The rows come from 5 hidden closed curves, with some noise, and rows from the same curve form a group. Each curve winds through 8 dimensions. The rows are also pushed far along 6 directions, which tell nothing about the answers.
In the rows, 128 means zero.
Some rows, each with its group after it:
[115 115 138 146 125 124 109 130 152 118 114 133 129 132 115 157 129 120
 127 132 123 135 148 146 130 138 140 124] | k_280
[124 105 196  82 154 151 152 130 135 118 145 160 119 175 146 121 156 107
  71  95 107 115 146 103  99 132 112  89] | k_742
[122 133 145 107 147 130 118 123 138 129 128 102 152  90 133 109 104 139
 124 145 169  89 142 158 173 129  95 147] | k_673
[141  93 101 135 137 102 129 118 127 131 126 142 127 144 153 104 109 164
  74 162 111 146 123 113 141 137 108 108] | k_320
[ 66 124  80 111 133 114 136 148 172 122 156 169 129 143 146 151 155 173
 104 121 112 145 156  96 136  98 117 139] | k_673
[127 140 104 165 149 123 123 134 115 113 118  95 149 109 100 134  91 128
 144 153 135  80 107 162 152  98 137 170] | k_742
[123  99 138 121 102 141 102 122 139 122 106 150 123 150 134 118 151 139
 111 115 104 170 137 123 149 128 143  75] | k_190
[163 139  78 175 119 103 104 108 127 129 126  94 136  81 106 122  96 141
 156 185 130 111  89 167 184 129 151 172] | k_190
[160 158 145 130 124 125 111 150 137 141 106 124 146 132 114 144 128  84
 126 133 101 101 112 138 132 170 130 118] | k_320
[119 125  84 123 134 118 150 138 132 140 139 130 139 116 141 121 118 159
 125 156 150 120 119 112 127 107  96 134] | k_320
[151 110 155 121 130 133 139 124 120 124 122  96 145 104 127 111 103 122
 116 151 164 101 124 143 148 120  99 128] | k_280
[167 135 179 125 140 151 139 153 103 121 117  87 139 111 121 130 110  71
 145 111 148  74 123 148 134 145 121 127] | k_190
[118 128  98 129 114 133 107 131 126 133 109 126 124 128 126 131 122 144
 155 124 137 150 138 130 115 121 139 115] | k_190
[125 114 150 123 109 133 111 122 120 113 119 145 108 140 130 100 155 129
 124 126 104 180 131 111 127 119 158 103] | k_673
[141 121 143 120 144 141 151 138 119 138 140 147 119 136 126 124 140 109
 114 140 119 122 104 105  88 117 122 104] | k_742
[ 73 143 125 119 152 153 157 153 156 104 110  95 159 143  91 170 150 124
 192 116 176  64 132 177 118  74 131 163] | k_673
[ 99 143 152 113 139 141 133 166 139 135 111 146 139 150 124 154 150 103
 125 104 125 125 140 113  97 124 120 106] | k_742
[155 173 169 122 148 131 103 171 133 133 127 132 123 112 122 111 123  83
 131 129 101  99 122 124 131 186 121 130] | k_280
[100 124 109 139 113 148 110 112 123 138 108 143 133 150 113 165 132 141
 130  95 102 168 126 123  93 118 154 116] | k_320
[133 171 160 112 120 143  74 146 141 130 123 125 126  88 120 103 123 110
 160 121 126 113 146 146 162 174 128 130] | k_320
[154 141 118 131 108  93  82 108 148 137 139 141  85 111 143 116 149 123
 155 137 118 171 146 134 150 188 176 125] | k_320
[ 95 140 141 144 114 143  78 143 148  99 103 121 123 121 100 133 136 123
 184 106 133 134 159 167 154 128 163 128] | k_320
[174 130 105 138 131 111 135 124 100 144 126 109 121 116 139 108 105 122
 132 155 135 123 103 124 119 144 126 128] | k_673
[ 85 140 133 122 138 141 104 130 150 115 114 124 122 127 111 131 146 144
 170 117 148 140 148 154 125 119 151 144] | k_320
[ 87 141  86 105 127 132 151 163 146 153 145 181 119 152 144 172 173 129
 121 108 101 160 130  69  71 108 129 106] | k_673
[122 102  94 146 127 107 103 111 103  98 117 114 118 140 132  93 106 175
 111 138 112 161 132 125 152  90 160 140] | k_673
[ 82 110 119 109 138  92 132 110 156 118 184 150  97 107 156 108 155 177
 101 141 147 171 163  96 157  93 140 162] | k_320
[155 129 107 152 116 115 125 119 141 159 127 153 126 124 125 143 134 126
 107 162  96 160  89 113 114 163 129 117] | k_190
[169 121 106 159  97 140 154  99  88 143  96 104 148 141 118 134 102 118
 149 130 130 115  88 157 117 140 115 114] | k_742
[199 124 143 162  91 146  92  89  80 150  61 100 147 138  96 119  94 103
 126 141 100 160  72 150 106 159 150  91] | k_742
[130 103 126 125 145 150 166 103  94 126 112  93 167 139 113 118 107 155
 101 139 149 113  80 134 120  59 111 139] | k_280
[128  95  95 126 112 109 143 100 118 130 142 139 129 139 150 129 125 162
  75 136 109 164 128  98 141 102 126 124] | k_742
[ 80 119  60 171 147 102 146 133 169 101 149 121 122 134 105 176 143 162
 167 149 137 117 127 156 136  84 163 193] | k_190
[ 50  96  89 115 138  97 121 127 166  94 142 130  96 164 146 150 167 188
 142  99 151 187 191 122 126  82 182 158] | k_673
[129 106 155 126 111 123 125 115 147 126 120 158 101 146 138 101 165 135
 127 142 125 183 133 119 116 148 135  89] | k_742
[ 85  84 124 110 131  86 115 104 157  87 144 111  91 123 156  92 148 188
 137 143 183 177 193 139 166  88 163 156] | k_280
[131 114 125 116 114 152 152  66  89 138 114 123 148 158 122 127 127 139
 116 110 122 126 100 140 112  96 129 117] | k_320
[120 133 148 140 125 138 136 175 135 110 105 126 137 148 119 135 137 106
 143 113 118 119 134 130 122 142 115 119] | k_673
[148 135  73 193 116 146 131 106  97 153 104  91 152 100  79 188  80 116
 174 145 138 112  72 163  91 108 143 157] | k_280
[ 94 145 124 117 153  97 103 164 178 116 176 158 111  82 150 100 133 157
 108 161 127 127 163 107 185 139 111 164] | k_673
[150 130 106 147 103 146 162 119  99 167 144 171 117 139 134 169 138  96
 120 105  82 150  97  89  72 148 122  94] | k_742
[116  82 136 144 120 137 160  68 104 119 126 120 139 152 120 144 123 149
  93 118 127 147 115 137 122  82 133 135] | k_280
[145  97 106 128 110 160 151  85  55 142  97 108 149 149 123 119 101 146
 107 118 126 152  86 112  87  62 130 103] | k_673
[127 106 111 136 118  99 113 100 138 134 124 173  90 182 152 131 146 152
 101 120  86 197 151 106  78 174 152 101] | k_190
[137 175 152 133  84 137  53 135 156 124  77 148 114 136 105 105 154 103
 197 121 103 146 148 169 140 205 157  89] | k_190
[162 126 127 145 108 128 120 110 114 131 111 116 119 122 120 106 120 126
 155 148 132 144 108 143 122 149 136 120] | k_280
[143 126  86 177 134 106  77 103 114 111 103  83 122 109  93 133  95 141
 163 162 130 138 107 174 147 107 201 168] | k_742
[105 109  86 137  90 127 118  90 128 141 109 175 120 179 130 160 161 145
 124 101  87 184 132 121 104 119 162  78] | k_320
[ 90 125 150  99 133 158 180 145 132 123 144 147 141 152 136 141 164 120
 120  90 135 105 132 110 122  88 100 111] | k_190
[ 71  67  81 140 174 115 194 114 128 107 179 127 127 130 150 129 107 210
  82 149 162 130 131 104 123  45  92 181] | k_320
[130 139  84 126 139 121 150 136 106 162 148 131 139 108 144 151 106 130
 109 131 130 122 112  94 102 114 105 139] | k_190
[135 127 147 104 146 162 175 136  87 126 150 109 144 104 131 105 104 114
 126 126 163  65 116 120 120  79  81 133] | k_742
[138 107 157 101 126 124 103 101 143 140 106 136 130 146 148 116 130 139
  94 123 126 148 150 140 140 172 122  93] | k_673
[101 152 126 136 129 149 109 168 151 127  92 124 149 131  96 162 130 112
 166 126 130 116 133 147 103 128 128 126] | k_190
[124 148 193 109 109 145 115 144 160 104 117 141 105 145 124 100 183  94
 184 100 133 120 157 157 144 174 139  99] | k_190
[139 172 122 136 118 178 146 176  93 143  95 116 171 136 102 162 101  81
 158  88 115  70 100 129  89 134  89 110] | k_673
[164  79  29 200 108 117 126  56  57 129  74  85 151 175 105 166  68 164
 115 138  92 153  71 162 109  86 182 133] | k_673
[133 121 168 124 132 127  88 121 130 109 111 117 119 130 115 114 130 119
 121 126 119 143 138 142 139 132 168 126] | k_742
[124 122 143 108 129 138 162 124 116 122 154 137 120 142 147 132 140 118
 118  92 126 112 140 113 124 121 116 127] | k_190
[164 185 133 125 126 123 113 161 135 144 134 150 121 118 132 112 136  91
 141 134  88 103 109 117 136 195 118 121] | k_280
[ 70 127 166  77 150 127 150 162 164 120 154 171 130 161 155 159 174 117
  77  81 115 122 184  87 124 121 108 112] | k_280
[137  95 131 135 133 123 138 129 134 128 130 141  99 159 142 154 149 118
 117 113 114 167 138 113  92 149 155 108] | k_190
[125 129  60 172 134 115 147 133  91 147 137 112 145  99 115 156  81 140
 126 152 143 120  92 111 111  69 118 157] | k_320
[129 128 123 141 117  88  93 126 158 130 108 144 104 144 127 126 161 126
 135 154 120 182 139 127 132 149 176 106] | k_320
[128 103  80 156 134 121 171  93 115 124 166 113 131 110 122 130 103 172
 122 158 143 115  95 130 132  82 115 177] | k_742
[ 93  86 158 140 121 152 160 103 112 102 111 121 152 165 103 149 134 139
  99 103 128 144 124 130 113  53 133 124] | k_320
[ 98  87 103 137 133  95 118 103 158 124 154 148 107 118 144 130 132 181
  87 157 133 186 152 109 141 108 140 145] | k_280
[104 144  99 132 130 137 121 132 145 133 131 154 132 133 122 147 136 137
 145 120 106 113 127 138 125 140 124 128] | k_320
[130 117 147 105 117 128 120  96 126 136 134 144 126 133 144  98 145 147
  91 124 116 161 124 113 153 123 128 109] | k_280
[172 159 100 154 136 126 140 151 103 163 126 150 138 128 128 137  97  96
 119 143  94  91  87 114  98 175  92 108] | k_190
[167 129 143 150 104 145 132 108  78 119  88 101 123 156 113 137 111  88
 166  99 118 116 125 159  93 154 146 115] | k_280
[124 104 122 149 140 108 143 114 143 100 146 126 110 131 127 115 139 142
 134 155 134 123 128 147 152 113 147 151] | k_742
[163 107  73 171 119  82 106 109 115 134 109 133 119 132 139 107  92 153
 106 188 105 152 115 132 138 151 132 118] | k_280
[174 102 137 134 137 110 120  94 103 151 113 120 116 145 141 123 120 123
  84 141 114 170 101 120 109 152 154 107] | k_280
[127 145 154  98 139 120 117 143 149 152 148 171 104 125 153 101 164 129
 102 132 112 172 128  84 113 163 124 107] | k_280
[172 152 122 133 132 148 169 140 111 185 127 137 137 129 126 176 124  76
 135 125 119 105  81 113  57 175  97 109] | k_673
[132 108 159 127 131 113 145 116 143 112 145 142 104 141 143 109 153 126
 117 132 128 138 142 130 144 149 127 126] | k_742
[105 124 118 128 137 110 105 143 133 102 142 130 120 110 140  91 117 162
 110 142 122 140 148 117 172 104 131 150] | k_673
[106 114  74 149 144  76  85 134 159 125 142 163  97 126 151 109 130 179
 102 170 105 177 146 109 154 138 153 130] | k_190
[145 134 149 128 138 140 148 136 108 148 140 154 115 130 140 126 129  98
 122 118 119 117 117 109  93 156 106 100] | k_742

New rows, each followed by its group:
[ 80 137 115 104 120 123 131 135 156 117 159 159 123 120 143 122 156 147
 133 117 133 119 164 117 164 106 116 127] | k_320
[170 140 126 140 109 103 102 142 136 133 114 116 114 121 132 128 129  97
 149 138 123 133 133 138 143 175 152 112] | k_320
[136 146 134 119 118 124 143 139 134 139 147 124 131  90 136 128 125 107
 148 138 159  97 140 131 144 139  95 133] | k_280
[130 142 116 112 125 143 131 137 125 137 128 117 145 118 125 128 127 133
 132 124 129 118 110 121 130 111 119 132] | k_280
[151  99  83 156 124  99  93 117 121 121 105 124 108 152 138 138 106 144
 121 139 102 160 141 135 120 154 165 114] | k_190
[106  71 176  86 148 157 172 110 104  81 123  80 162 142 144  79 101 173
  80 117 176  91 150 139 166  58  73 141] | k_320
[122 101 137 143 126 134 158 103 110 122 105 114 137 150 117 129 126 134
 129 138 152 134 117 144 101  99 120 120] | k_280
[107 135 158 109 134 153 152 133 111  97 144 113 137 122 129  96 107 138
 140 103 153  77 153 140 135 104  84 153] | k_190
[ 91 124 161 115 118 139 120 130 129  85 144 111 118  94 127  91 139 135
 166 121 166 115 168 148 188  83 136 149] | k_742
[ 87 115 139 131 108 162 123 148 152  76  95 113 132 169 102 155 171 112
 195  76 135 105 159 180 156 101 169 106] | k_190
[131 138 108 139 122 118 139 142 142 153 120 141 112 142 127 171 150 101
 164 126 135 147 129 126  76 154 143 111] | k_280
[118  98  91 144 124 104 131 129 133 130 109 127 130 136 143 128 127 160
 116 154 139 168 130 121 133 115 126 117] | k_673
[149 155 157 109 124  97  76 162 177 129 112 141 117 125 139 122 153  95
 124 146 107 132 160 136 164 207 144 109] | k_190
[122 131 107 149 125 135 138 151 148 131 130 159 123 143 120 147 138 130
 140 134 104 128 118 121 103 146 114 116] | k_190
[150 110 156  99 127 121  99  79 118 135 125 120 110 125 147  96 127 140
 109 126 136 156 142 137 142 150 151 114] | k_673
[109  95 160 127 131 139 174 121 113 111 144 141 148 143 130 123 127 134
  69 124 126 117 123 103 134  72  91 122] | k_320
[126 110  82 139 120 120 126  92 125 137 132 134 137 137 132 147 114 163
 104 134 110 142 118 130 133 117 135 134] | k_673
[126 151 115 113 135 105 131 147 130 132 150 136 127 119 150 131 126 114
 115 122 122  97 151 114 153 140 115 138] | k_280
[150 113 149 132 121 117 112 120 144 122 112 107 132 111 125 107 119 127
 128 161 152 125 131 155 162 139 126 120] | k_280
[158 121 153 135 132 146 135 116  87 155 118 145 137 122 134  88  97 128
  82 145 113 139  90 100 100 142  83  95] | k_190
[119 147  97 131 115 132 104 139 140 125 117 129 140 126 119 136 121 135
 147 125 115 116 131 140 145 131 130 130] | k_673
[125 161 108 123 131 117 122 174 151 128 124 123 117 126 124 143 151 101
 184 128 140 111 140 135 120 147 146 132] | k_673
[118 128 136 121 136 130  95 147 130 116 109 107 145 112 124 121 101 132
 121 134 136 116 150 139 150 122 123 135] | k_190
[157 160 164 134 130 112 103 142 154 136 131 140  99 117 125 118 156  88
 160 137 113 133 128 140 134 199 154 125] | k_280
[136 109 119 143 118 137 145 121 108 131 125 137 128 150 128 152 115 125
 109 116 102 139 123 112  85 132 119 122] | k_280
[130 120  97 127 173  70 104 133 169 109 182 142  89 105 154  86 124 166
 104 185 132 116 149 123 177 137 145 162] | k_742
[ 93 127  89 129 122 141 155 149 139 132 117 138 144 149 120 162 143 136
 154 120 142 120 127 126  99  96 114 115] | k_320
[110 125 122 138 143 108 109 120 150 101 155 129 107 116 126 124 134 144
 134 135 124 123 148 143 162 120 160 160] | k_742
[129 120 143 139 120 136 153 134 113 125 153 132 122 116 131 145 124 106
 120 104 129 119 135 110 122 120 115 129] | k_320
[100 119 141 115 155 151 132 126 132  98 122 109 138 146 108 122 124 142
 144 113 152  85 138 159 127  86 131 138] | k_742
[129 109 154 121 116 133 122 112  98 115 122 108 127 106 132  94 120 134
 121 132 147 151 133 122 145  85 136 127] | k_742
[147 115 217 104 131 119 104 130 156  87 135 139  96 126 142  55 161 107
 120 143 127 119 165 147 189 171 132 105] | k_742
[138 123 215  76 130 147  96 119 120 112 112 130 126 117 140  35 135 128
 102 140 138 133 146 128 165 128 113  92] | k_673
[ 67 136 174  81 148 167 145 154 158 103 127 135 156 150 120 124 146 142
 125  92 150  87 159 132 129  96  85 128] | k_673
[121 110 159 128 118 134 122 129 126 103 102 124 138 135 118  97 138 126
 122 147 130 133 129 139 155 100 132 108] | k_742
[164  98 165 131 116  91 111  97 126 138 120 162  89 161 164 109 144 112
  78 132  96 184 156 112 120 196 144  79] | k_280
[169 147 101 145 114 121  92 120 109 148 115 120 129 122 122 143 106 110
 133 120  92 127 111 134 133 166 158 125] | k_280
[113  71 108 147 120 125 156  89 106 110 112 117 143 168 129 163 111 152
  92 118 126 136 142 138 115  84 132 127] | k_280
[147 126 145 126 138 135 110 155 112 104 143  91 122  73 137  86  85 122
 146 133 162  88 149 140 177 126 111 145] | k_190
[ 77 132 179  97 133 165 161 168 125  80 142 117 136 127 119 108 157 120
 148  93 149 104 152 116 137  60 117 146] | k_673
[128 129 141 130 124 124 141 144 135 142 119 140 124 148 125 156 154 101
 124 121 125 154 123 107  87 131 137 107] | k_320
[ 44 153 151  89 157 134 188 190 193  99 198 166 116 121 143 127 190 137
 156 114 166  84 172 105 137  99  77 165] | k_190
[161 126 113 146 118  87  72 132 134 141 106 152  87 131 146  85 138 135
 128 170 100 202 127 110 126 180 170  89] | k_673
[157 134 125 119 145  87 119 115 132 149 185 135  98  75 161  90 118 140
  93 162 134 147 123  96 162 156 127 157] | k_280
[108 105 131 133 147 113 142 140 136 107 131 117 123 133 132 136 120 136
 120 139 148 121 155 131 119 112 124 148] | k_280
[151 141 124 116 132 131 141 135  94 121 133 113 143 132 139 111 102 121
 112 117 112  88 122 119 140 129 109 137] | k_280
[108 125 117 105 124 164 172 141 119 153 114 141 159 163 128 166 139 129
 114 100 127 127 109  98  63 103  90  99] | k_320
[158 121 112 150 116  96  62  80 125  98 112  69 103 104 122  84  97 158
 182 143 161 133 151 198 196 150 188 164] | k_742
[168 136 143 114 131 128 146 141 118 159 131 140 119 133 148 127 135  95
 118 129 119 129 114 103  95 177 107  98] | k_673
[117 121 120 134 124 143 119 126 119 113 118 108 136 125 114 135 101 142
 141 120 138 123 141 140 113 112 124 145] | k_190
[142 140 123 125 124 129 151 118 115 154 147 129 119 127 135 160 141 102
 138 105 129 130 117 116 102 140 138 133] | k_280
[118 151 151  96 132 134 141 137 109 100 146  90 149  97 136  95 110 120
 140 111 165  55 156 146 191  96 100 164] | k_280
[ 97 127 167 113 137 161 149 133 121 117 121 130 147 128 116 105 130 137
 124 120 149 116 123 126 120  91  93 126] | k_190
[165 140 138 135 106 149 108 119 124 187  90 166 139 156 115 167 147  87
 102 116  75 170  79 109  75 181 139  56] | k_280
[167 141 157 120 134 124 132 123 101 110 158  94 119  83 143  71 100 114
 141 135 155  73 134 145 190 141 109 153] | k_190
[114 106 121 104 142 141 131  94 107 122 110 107 159 144 132 108 105 175
  91 132 135 124 120 136 137  87 115 137] | k_320
[142 158 127 130 128 125 125 162 147 143 133 129 108 111 127 139 149  94
 182 132 144 122 130 131 112 167 137 125] | k_190
[153 133 107 158 130 104 111 123 116 145 139 127 100  98 132 126 104 125
 144 154 130 153 123 122 106 158 142 145] | k_280
[160 110 137 105 120 125 143 120 104 132 134 131 121 132 161  92 115 133
 101 127 134 129 136 107 132 141  99  99] | k_190
[131 112 123 116 113 121  95 111 144 124 100 137 103 185 131 147 171 130
 134  93  91 194 141 128 102 153 201  97] | k_280
[159 123 120 124 143 122 160 136 130 143 163 157 121 121 144 113 128 121
  91 160 108 104 102  96 118 139  95 115] | k_742
[151 168 155 127 120 167 115 137  96 118  87  79 156 107  97 108  98  85
 200 114 162  44 117 192 154 132 115 125] | k_320
[111 153 173 106 129 113 118 173 160  88 150 124 123  90 144  92 147 101
 146 135 144  77 181 144 221 138 113 147] | k_742
[132 121 134 121 115 101 102 111 138 127 105 142 127 148 135 102 146 137
 105 151 116 159 135 129 150 128 149  99] | k_320
[160 156 111 138 106 155 121 142  85 147  87 108 140 130 107 139 117  88
 178 118 119 116  94 135  93 128 145 103] | k_673
[102 153 124 119 143 121 112 144 152 126 135 126 119 111 121 117 148 142
 158 137 147 138 130 129 136 117 149 150] | k_280
[150 134 145 152 107 151 145 100  92 150 113 127 131 121 111 131 116 106
 149 126 135 136  97 136  91 136 115 114] | k_280
[156 135 165 124 119 123 110  87 105 113 133  99 128  86 126  54  94 147
 129 157 150 115 127 152 173 140 110 160] | k_190
[170 104  99 159 122 152 136  94  70 145  71  90 166 173  99 180  91 112
 110 111  97 120  72 148  81 110 154 108] | k_280
[125 112 104 121 123  96 115 113 141 125 167 146  92  95 160  80 133 172
 121 168 142 167 146 105 161 122 132 136] | k_742
[121 126 172 113 129 118 102 130 154  89 114 120 121 149 129 108 155 117
 133 116 123 114 167 163 181 147 152 127] | k_190
[159 158 130 125 149 119 113 153 128 140 145 127 115 106 134 117 120 110
 124 137 109 119 113 110 126 168 133 145] | k_280
[189 127 190 111  99 134  99 107 113 118 106 101 117 120 136  82 122  94
 139 121 131 125 141 155 163 185 136 104] | k_190
